All groups share one centre, and each spreads out both ways along 9 directions, with some noise.
Known rows, each followed by its group:
[-17.3, 9.3, 12.6, -14.9, -37.7, -2.5, -29.7, 16.0, -3.5, 17.5, 26.2, 11.0, -35.9]	k_827
[8.3, -9.9, 17.8, -15.4, 1.7, -55.2, -24.8, 31.3, 43.5, 12.6, -34.2, 33.7, -34.9]	k_511
[-2.7, 13.2, -12.9, -5.4, -17.2, 21.6, -19.8, -1.0, -20.1, 15.0, 5.8, 40.6, -23.5]	k_827
[-16.8, 12.8, -10.4, -1.2, 1.4, -12.7, -7.8, 17.1, 15.4, -4.4, 5.8, 17.6, 7.9]	k_644
[14.3, 6.5, -17.1, 30.3, 9.6, -31.5, -23.8, -9.0, -28.3, 15.1, -0.4, -12.8, -44.4]	k_644
[12.6, 4.0, 19.0, 38.4, 5.0, 44.4, 2.1, 4.5, 19.7, -3.0, 3.6, -7.5, 9.1]	k_325
[-4.3, -12.4, -2.0, -30.9, -9.3, 4.4, -35.1, 9.8, -23.4, 23.2, 19.4, -16.4, -6.9]	k_764
[0.2, -12.6, 32.1, -14.3, -3.7, 16.1, -3.7, 26.8, 16.8, 24.6, -4.8, 7.1, 28.1]	k_827
[31.3, -6.2, 41.3, -35.9, 12.2, -44.3, 21.4, -21.6, -31.4, 11.6, 13.0, 1.5, 18.8]	k_827
[-20.6, 19.9, -6.5, -7.2, -8.8, 2.8, -14.4, 52.3, 4.6, -26.3, -9.9, 33.0, 18.0]	k_325
[43.6, -21.5, 1.7, -19.6, 6.3, 2.2, -1.5, -19.3, 16.4, -3.9, 9.7, 24.6, -15.7]	k_644
[20.2, -0.9, 15.1, -8.3, 11.3, 7.5, 9.5, -10.2, -23.8, 3.6, -5.2, 9.1, 13.6]	k_511
[-33.8, 5.7, -11.0, 11.9, -13.8, 34.4, 26.3, 19.5, 35.3, 3.1, -36.0, 49.2, 18.5]	k_497
[-12.9, -11.2, -22.3, 45.1, -6.5, -24.2, 8.5, 24.3, 27.4, -1.8, -9.8, -22.5, -16.4]	k_511
[11.8, -13.4, 9.2, -15.3, -21.0, 51.7, 4.9, -23.7, 24.3, -9.3, 10.6, 21.8, -12.0]	k_511
[-6.9, 18.4, 15.0, 49.4, -17.5, 5.2, 19.6, 8.0, -1.6, -1.9, 28.9, -28.6, 0.4]	k_644
[15.8, -7.3, 7.5, 16.2, -22.0, -1.3, 10.3, -13.0, -18.0, 9.8, -1.2, -3.2, -42.1]	k_644
[-8.1, 10.8, 30.8, -6.2, -9.3, 34.8, 4.2, 17.9, -4.7, 20.7, 34.4, 8.7, 47.0]	k_325
[22.9, -14.7, 9.8, 18.6, 9.9, -9.7, -2.4, 10.5, 45.0, -16.1, -8.3, -5.9, -13.6]	k_497
[10.0, -2.7, -20.1, -23.0, 8.1, 15.9, -9.8, -30.9, -29.0, -5.7, -3.9, 6.7, -11.2]	k_511
[28.8, -5.7, -0.3, 23.8, -4.4, 20.2, 9.8, 10.8, 6.3, -11.9, -11.0, 23.0, -16.9]	k_764
[12.7, -14.3, 5.3, -12.5, -18.3, 11.1, -24.2, 11.1, -15.1, 1.1, 34.0, -19.7, -16.3]	k_827
[6.5, 4.8, 40.6, -25.1, -47.5, 9.6, -16.1, 11.5, -32.0, 36.3, 40.0, 19.3, -22.6]	k_827
[25.0, -10.5, -18.6, 7.8, 5.5, 3.9, 6.1, -15.9, 17.8, -18.4, 19.8, 2.3, -13.2]	k_369
[-20.6, -1.9, -14.2, 1.2, 14.2, -24.7, 27.6, 15.3, 6.9, -17.9, 7.7, -33.4, 48.4]	k_497
[-6.6, -5.6, 35.6, -14.3, -12.6, 20.2, 2.9, -4.6, -16.5, 22.5, -5.2, -9.7, 8.0]	k_764
[-23.0, 9.2, -14.0, 3.2, -6.0, 20.1, 6.1, 4.0, 7.2, -13.1, -27.6, 20.9, 4.5]	k_764
[-6.1, -11.9, 16.4, 8.3, -19.0, 29.5, 19.8, 7.7, 21.5, -4.2, -13.4, -8.3, 4.9]	k_325
[15.3, 3.5, 17.1, 4.4, 5.6, -6.1, 14.3, -18.0, -3.8, 3.4, -14.8, 12.0, -7.3]	k_497
[32.1, -15.9, 29.5, -4.8, -5.5, -3.0, -8.8, -4.3, -15.3, 2.1, 26.3, -28.5, -9.5]	k_325
[38.4, -3.8, 20.1, 16.8, -6.5, -12.0, 11.4, -12.1, 1.6, -24.0, 17.2, -14.7, -35.8]	k_497
[-5.7, -20.6, -4.0, 5.5, 2.6, -22.4, -4.8, 5.4, 32.3, -10.8, -28.4, -27.7, -18.5]	k_497
[24.1, -7.6, -9.8, 9.4, 23.3, 7.3, -18.7, 22.2, 8.3, -10.9, 17.8, -1.6, 11.9]	k_497
[20.2, 19.7, 21.6, -3.0, 3.5, 22.8, -5.9, -20.0, -17.1, -21.6, 17.9, 1.2, 1.0]	k_764
[7.5, -6.3, 10.8, 1.0, 14.7, 12.9, 29.3, -16.6, -7.1, 7.7, -15.1, 8.7, 34.3]	k_644
[6.9, 8.3, 0.3, -6.0, 19.1, -23.3, -9.0, -4.6, -15.5, 11.0, -19.7, 14.7, -6.9]	k_644
[-23.8, 6.8, 4.8, 23.6, -28.9, -1.4, 45.6, 5.4, 22.3, -12.0, -11.8, 9.6, -1.5]	k_369
[6.6, 6.9, 28.7, 14.2, -10.0, -15.6, 10.4, -6.5, 19.7, -10.9, 19.1, -26.1, -4.0]	k_827
[-20.2, 1.8, -9.8, -37.5, -8.9, 28.7, -1.2, 2.9, -29.2, 6.5, -13.5, 29.9, 18.2]	k_369
[-0.9, -6.2, 31.7, -12.3, -7.5, -0.9, -5.8, -13.8, -5.7, 16.6, -14.8, -13.6, -19.5]	k_764
[13.5, -12.0, -22.8, 1.7, 11.2, -12.4, -28.9, -10.0, 15.5, -17.1, -2.0, -22.1, -32.9]	k_644
[0.1, -6.3, -4.5, 4.4, -2.2, 11.0, 7.4, -6.0, 2.5, -34.1, 5.5, -35.7, 3.4]	k_369
[25.7, 6.5, 51.0, -10.6, -35.2, 17.1, 17.5, -4.4, -56.3, -0.4, 28.1, -8.6, -4.8]	k_511
[-1.2, -16.7, -13.5, 2.4, -17.4, 16.1, 23.8, 15.5, 24.0, 7.6, -3.5, 33.6, -3.3]	k_369
[8.3, -33.4, 1.5, -30.5, -0.7, 26.2, 6.6, 20.0, 19.3, -8.9, -24.9, 17.4, 17.5]	k_827
[-0.3, -27.2, -29.8, 6.8, -9.9, 17.5, -5.7, 19.2, -17.1, 5.4, -11.8, -15.7, -13.6]	k_325
[-11.3, -8.4, 0.3, 14.7, -31.3, 15.6, 22.9, 9.6, -19.3, 3.4, -11.8, -3.3, -15.0]	k_827
[-18.2, 9.8, 4.4, 12.9, 22.4, 3.8, -19.4, 6.8, 30.7, 22.6, -20.1, 3.7, 16.5]	k_764
[-28.2, -12.1, -37.4, -10.3, 15.7, -19.6, 1.2, 17.8, 0.2, 14.2, -6.9, -3.4, 29.2]	k_764
[26.8, 11.5, 36.7, -23.7, 19.0, -31.6, -7.9, -8.6, 4.0, 26.2, 10.6, 39.1, 5.3]	k_497
[9.8, 32.9, 13.7, 6.2, 6.6, 12.5, -14.8, -2.8, -15.5, 15.6, 26.3, 32.5, 2.0]	k_369
[-24.6, 19.9, 15.7, -57.6, -10.4, 12.2, -56.5, 18.1, 3.7, 10.0, 5.5, 29.0, 4.5]	k_644
[10.4, 12.9, -5.5, 9.7, 22.3, -1.6, -4.2, -13.4, 2.5, -20.7, 1.7, -2.2, 6.5]	k_764
[-14.8, 7.1, -19.0, 17.5, 2.7, -23.4, 15.8, -5.5, 12.1, -2.3, -14.0, 5.0, -7.9]	k_511
[9.4, -5.7, 15.7, -1.8, -0.2, 25.7, -18.0, 16.3, 30.0, 34.0, 9.6, 38.0, 0.0]	k_511
[8.8, 14.4, 13.2, 13.2, 2.3, -15.7, 27.2, -14.7, -8.2, -24.5, 31.2, -27.9, 14.9]	k_497
[-7.1, 1.8, -7.4, -13.8, 18.3, -24.8, -15.2, 1.2, 10.6, 8.2, -11.8, 5.1, 4.7]	k_497
[-7.5, -14.0, 4.2, 13.3, -18.7, 32.3, 14.8, 14.8, 4.9, -9.9, -2.2, -24.1, 10.8]	k_644
[-10.5, 4.3, -9.2, -0.5, -14.0, -3.7, 1.3, -3.0, -3.6, -14.3, 1.6, -13.1, -9.7]	k_511
[15.5, -9.3, 7.3, -0.4, -12.3, 2.2, 29.4, -7.3, -7.3, 6.3, -14.5, 42.5, -9.9]	k_369
[1.4, -29.4, -12.6, 7.5, -0.6, 18.4, 14.7, 11.5, -12.4, 7.9, -18.7, -26.8, 14.5]	k_325
[-5.6, -8.3, -13.6, 32.3, -16.1, 5.6, 5.4, 20.8, 64.6, -41.5, -9.6, -18.0, -26.7]	k_497
[14.5, -8.2, 20.5, -4.2, -10.1, 44.8, -13.4, 19.9, -2.1, 22.6, 6.7, 25.1, 2.4]	k_827
[24.2, -0.6, -17.6, -9.6, 20.6, 5.0, 4.8, -38.3, -29.0, -32.5, -7.0, -4.4, 1.3]	k_369
[10.1, -5.3, -29.5, 11.6, -20.6, 54.6, 7.7, -3.4, 29.7, -29.8, 56.0, -1.8, -0.5]	k_369
[3.5, -33.3, 23.7, 8.7, -23.3, -2.5, 3.7, 18.3, 9.8, 29.4, -12.1, -19.6, -20.4]	k_764
[-5.9, -7.1, 14.9, -36.6, 5.3, -69.3, -14.6, -5.1, 3.9, 4.3, 15.8, -30.3, -7.7]	k_827
[25.7, 5.4, 51.2, 13.5, 0.8, -10.7, 46.0, -6.3, 3.6, -32.9, 3.4, -17.0, 22.1]	k_325
[25.7, -16.4, 20.1, -30.8, 5.8, -0.5, -20.8, -1.6, 23.4, -17.2, -17.2, 5.3, -16.2]	k_511
[-2.6, -16.5, -10.6, 29.8, 1.0, 1.6, 16.1, 27.6, 21.8, -54.5, -13.9, -58.2, 10.7]	k_325
[0.3, 19.3, 44.6, -44.9, 0.3, -2.6, -2.0, 1.3, -21.1, -0.5, 0.2, 15.0, 34.0]	k_511
[3.5, -2.5, 37.0, 14.6, -28.4, 16.0, 30.0, 7.6, -0.1, -3.5, 11.2, -12.8, 3.0]	k_369
[21.9, 1.4, 19.3, -10.6, 22.0, 1.8, -12.7, -10.6, 0.1, 16.2, -13.9, 21.3, 5.1]	k_325
[11.0, -4.7, -15.4, 3.0, 22.8, 0.0, 28.7, -12.3, -13.8, -15.4, -56.5, 24.0, 7.5]	k_764
[0.6, 21.0, 33.2, 0.2, 9.8, -17.3, 43.8, -1.2, -3.7, -18.3, -3.7, 8.0, 44.3]	k_325
[28.7, -10.3, -20.4, 13.2, 14.6, -3.4, 9.6, -8.6, 11.5, 3.9, -3.0, 31.6, -16.2]	k_369
[1.6, -6.8, -24.3, -3.7, 11.3, 5.8, -37.3, 11.7, 0.2, 9.6, -3.6, -9.9, -9.1]	k_644

New rows, each followed by its group:
[-7.7, 10.7, -4.4, -27.9, 5.0, -23.6, -2.8, 10.8, 20.9, -9.1, -5.6, 45.4, 11.6]	k_644
[-38.9, 14.5, 0.2, -12.5, 8.6, 16.6, -19.4, 42.8, -12.5, 17.6, -26.1, 8.0, 50.7]	k_644
[-33.3, 13.8, -12.3, 12.3, -32.2, -12.4, -8.1, 31.0, 23.7, -22.7, 7.1, -4.8, -22.3]	k_644
[-7.4, 10.5, 36.7, -37.4, -4.5, 3.2, -10.5, -7.6, -2.8, -9.8, -17.5, 4.0, 9.1]	k_644
[22.4, -30.1, -3.4, -35.5, 4.9, 33.5, 36.7, -31.8, 33.8, -1.9, -1.0, 43.6, 24.2]	k_644
[18.5, -10.9, -22.6, 5.9, 8.7, -10.7, 33.1, -25.1, -22.7, -30.5, -18.4, -5.2, -9.3]	k_827
[11.9, 1.3, 44.8, -24.7, 11.6, -3.7, 17.2, -2.0, 15.6, -15.7, -14.2, 9.3, 32.5]	k_511
[1.5, -2.0, 18.8, -4.2, -19.3, -14.2, -3.7, 17.2, -4.0, -16.7, -19.9, -9.3, -23.0]	k_644
[-23.6, -3.1, -36.6, 15.0, -27.3, 18.2, -2.2, 22.2, 22.6, 5.0, 21.3, 12.8, -15.2]	k_644
[10.0, 0.7, 7.5, 3.9, -0.4, 6.4, 4.8, 20.7, 27.1, -0.4, -1.9, 39.4, 3.2]	k_497
[35.1, -16.5, -4.3, -14.5, 22.8, -24.1, 7.8, -5.0, -52.5, 1.3, 2.3, -9.6, 16.0]	k_497
[1.7, 44.8, 18.5, 20.9, 6.7, 15.6, -20.1, -1.2, -27.0, 1.6, 22.0, -0.4, 5.6]	k_369
[8.7, -12.3, 1.5, -1.3, 13.2, 16.9, 7.8, 5.3, 24.4, -4.5, -34.4, 24.3, 9.1]	k_827
[12.3, -8.5, -15.4, -23.7, 14.0, -15.1, 4.3, -20.5, -60.5, -4.8, -38.0, 2.8, -7.1]	k_511
[-30.9, 15.9, 0.2, 18.7, -17.9, -20.0, 15.2, -21.9, -15.2, -10.2, -25.9, -31.6, -27.9]	k_644
[20.2, -24.7, -43.4, 0.0, 36.6, 24.4, -23.1, -21.4, -9.2, -1.1, -21.0, -9.9, -5.1]	k_511
[4.1, -21.1, -27.1, -6.9, 10.1, 43.5, -22.1, 21.3, 8.7, -4.7, -12.9, 8.0, 15.0]	k_827
[-31.7, 35.0, 38.4, -20.4, -18.6, -24.8, -11.4, 27.3, 4.2, -17.7, -0.4, 6.1, 11.4]	k_644
[52.9, -11.7, -8.5, 32.9, 23.0, 15.0, -15.1, -26.1, -26.9, 30.5, 20.8, 1.7, -31.6]	k_511
[11.0, -17.2, 1.0, 12.2, 0.3, 32.4, 15.1, -1.9, 8.2, 13.8, -3.6, 11.9, 4.1]	k_511
[-5.0, 1.9, 28.0, 1.3, -8.7, -15.3, 12.5, 3.3, -0.7, 20.6, -11.5, 5.5, -3.4]	k_827
[-34.9, -4.4, -13.0, 26.4, -26.6, -11.5, 7.4, 36.7, -9.8, -19.5, -43.6, -30.5, -16.7]	k_644
[-15.2, 5.1, -12.9, -2.0, -3.9, -3.5, -11.9, 30.5, 44.9, -6.2, 6.0, 24.7, 11.1]	k_497
[26.6, -25.5, -13.9, -1.4, 26.7, -27.3, 8.3, 36.7, 18.8, -17.3, -3.6, 2.6, 30.2]	k_497
[14.0, 0.5, 12.4, 26.9, 6.0, -27.4, -19.8, 38.1, -14.5, 26.6, 7.6, -12.0, -8.3]	k_511
[3.1, -44.8, -7.2, 5.4, -4.6, 7.6, 14.8, -2.8, -18.7, 10.5, 27.0, -77.4, 21.1]	k_325
[-18.5, 26.5, -11.9, -8.6, 1.3, -7.5, -14.9, 32.0, -8.5, -6.3, 10.8, 24.8, 21.5]	k_325
[37.9, -15.4, 21.1, -26.4, -15.7, 0.7, 39.7, 40.2, -22.4, -3.4, 32.6, 48.3, 31.8]	k_497
[14.3, -12.8, -18.8, 6.2, 8.5, 17.7, -7.3, -14.9, -16.2, 35.7, 10.3, 17.2, -11.1]	k_644
[-5.3, -7.1, -11.5, 17.3, -21.9, 8.7, 44.1, -47.1, -31.6, 51.2, 6.7, 16.6, -22.2]	k_325
[10.3, 3.2, -6.9, 12.7, -8.3, -18.5, -4.5, 8.2, 23.4, -38.2, 32.2, -22.3, -18.6]	k_497
[-15.7, -6.5, 1.0, -5.4, -60.7, 3.1, -3.5, 49.4, -8.2, 19.0, -3.9, 42.4, -42.0]	k_644
[-16.5, 26.9, 0.4, 10.7, 23.7, 3.8, -43.8, 44.8, 17.2, -9.1, 29.2, -20.9, 42.7]	k_644
[28.5, -15.2, -25.7, -11.7, 39.1, -34.6, 20.1, -38.5, -15.7, -15.4, -45.4, 7.8, -3.9]	k_369
[-35.9, 13.2, 12.6, -10.8, -10.3, 46.3, -45.7, -0.7, -30.7, 19.1, -0.5, -43.7, 3.7]	k_644
[-1.3, -15.6, -47.0, -0.5, 21.9, -67.6, 22.5, 8.7, 13.7, 4.8, -15.5, 13.6, 9.9]	k_764
[9.0, -13.1, 19.9, -28.3, 4.9, 30.5, -16.8, 22.6, 7.2, -2.9, -4.5, 11.5, 28.8]	k_644
[-23.3, -6.5, -26.9, -21.6, -25.3, 25.0, 27.9, -19.7, 36.0, 9.1, 12.7, 47.6, -1.8]	k_644
[29.2, -11.2, 24.7, 1.1, 5.3, 16.3, 28.0, -49.9, -14.7, 10.9, 2.1, 0.0, -5.9]	k_644
[16.7, -8.7, -27.5, -13.6, 22.0, 5.6, 3.9, -13.9, 14.7, -43.9, 1.5, -4.4, 12.6]	k_827
[49.6, -10.3, 27.5, -4.5, 15.4, 15.4, -36.4, 31.6, -21.8, -2.7, 8.6, -6.4, 1.4]	k_325
[37.6, 10.5, -18.1, 18.1, 21.3, -37.1, -34.2, 24.1, -7.2, 25.7, 28.3, 36.4, -23.0]	k_644
[24.6, -6.6, 11.4, 25.0, 11.7, 3.1, 39.9, -30.0, -3.2, -0.4, 4.1, -7.9, 9.6]	k_644
[23.9, -18.7, 14.5, -11.6, -0.9, 15.2, 5.3, -13.1, 14.1, -12.7, 3.4, -1.4, -8.7]	k_644
[23.7, -25.8, 28.4, -12.2, -11.9, -13.4, -29.1, 0.6, 21.4, 9.1, -5.1, -11.1, -47.5]	k_497
[24.6, -5.4, 29.4, 21.9, -12.6, -39.2, 4.5, 13.4, 12.4, 3.2, 2.0, -2.4, -39.6]	k_511
[10.0, -21.8, 25.9, -56.2, -9.4, 50.4, -21.8, -36.4, 3.9, -7.7, -7.8, -13.0, -14.2]	k_644
[-50.4, 25.3, -30.0, 17.3, -17.0, -12.4, -19.7, 32.4, -2.5, 2.0, 20.6, -17.3, 5.6]	k_511
[2.8, 2.9, 16.3, 14.4, -9.5, 1.6, -15.3, 19.7, -40.6, 33.2, -2.8, 3.2, -10.7]	k_644
[-9.4, 18.7, 19.3, -23.3, -1.6, 21.8, -18.3, -25.7, -24.6, -14.3, 13.8, -26.6, 8.1]	k_764
[11.6, -2.4, 39.5, 0.5, 25.2, -26.7, -6.3, 31.9, 27.5, -18.1, -20.9, -25.1, 30.7]	k_511
[-5.8, 0.1, 19.7, 20.9, -23.0, 21.1, 34.0, 30.6, 13.7, -5.7, 18.8, -1.3, 28.7]	k_644
[-35.7, -2.4, -42.1, 2.4, -61.4, 10.5, 5.9, -2.3, -28.0, 5.4, 2.9, 13.7, -60.0]	k_511
[-30.2, 24.1, 36.4, -6.1, -27.0, 31.7, 2.8, -12.3, 8.3, -4.0, 2.3, -3.2, 4.6]	k_764
[14.3, -9.9, 29.5, -27.0, -7.9, 16.6, 15.9, -30.9, -5.8, -2.4, -13.3, 8.2, -5.9]	k_644
[-24.1, 17.5, -7.1, -6.2, -7.9, -29.9, 5.2, -5.4, -8.8, 5.2, 3.7, 2.4, -2.5]	k_827
[-14.0, 20.6, -4.7, 4.6, -5.0, 19.7, -34.8, 8.7, -23.3, -9.7, -1.8, -16.7, -15.4]	k_369
[8.2, -14.5, -6.0, -21.4, 25.3, 0.7, -29.1, -18.5, 14.6, 24.0, -30.6, 20.7, -15.6]	k_325
[9.6, -13.4, 5.8, 21.9, -13.6, 12.1, 8.8, 31.0, -1.4, -3.9, 3.6, -7.6, -3.1]	k_644
[11.6, 25.4, 27.2, 18.9, 23.4, -14.9, 22.6, 2.6, 0.9, -0.8, 21.6, 4.6, 47.3]	k_644
[19.7, -47.6, 24.5, -16.8, -31.7, 29.2, 0.8, 11.6, -0.9, 11.5, -11.2, -20.1, -22.5]	k_325
[18.4, -12.9, 21.0, 33.8, 4.7, -4.3, 18.8, 27.5, 2.7, 20.1, -6.5, -4.5, 11.2]	k_511
[-16.9, 10.5, 26.2, -27.8, -13.4, 12.2, 2.0, -21.1, 22.5, -26.5, 8.2, -7.0, 8.2]	k_644
[13.4, -29.2, 11.8, -25.4, -4.7, 65.9, 25.7, -10.0, -31.4, -21.9, -27.5, -19.0, 31.7]	k_511
[16.4, -17.2, 14.8, 5.0, 10.6, 8.8, 23.8, -16.4, 13.8, 7.8, -47.3, 10.0, -3.5]	k_325
[24.1, -17.7, -13.4, 9.7, 11.4, 22.2, 0.4, -4.8, -32.1, 46.4, -8.7, 33.0, -5.1]	k_511
[-10.9, 15.7, 11.4, -2.5, 0.4, 35.0, -15.8, 7.9, 28.9, 11.1, -25.4, 49.5, -3.2]	k_325
[19.0, 5.1, 36.0, 0.8, -12.0, -20.3, 31.2, -5.9, -21.9, -10.5, 35.1, -13.1, 1.6]	k_325
[-47.7, 6.5, -29.3, 12.5, -28.5, 16.7, 11.0, 28.1, 11.6, 47.8, -5.3, 53.5, 5.9]	k_511
[30.5, -3.9, -15.3, 6.6, 12.4, -0.4, -13.9, -34.0, 6.8, 22.8, 11.8, 31.4, -38.5]	k_511
[-10.8, 26.3, -13.7, 4.2, 21.7, -26.4, -26.6, -5.8, -8.0, -1.0, 41.4, -30.1, 12.2]	k_827
[25.6, 4.3, 35.1, -25.7, 29.3, -3.2, -33.7, -7.7, -44.3, 18.7, 0.0, -16.3, 19.7]	k_369
[5.9, -40.4, -27.8, 3.9, -25.8, 36.5, 18.2, -5.7, 22.3, -3.2, -0.7, 1.5, -24.3]	k_644
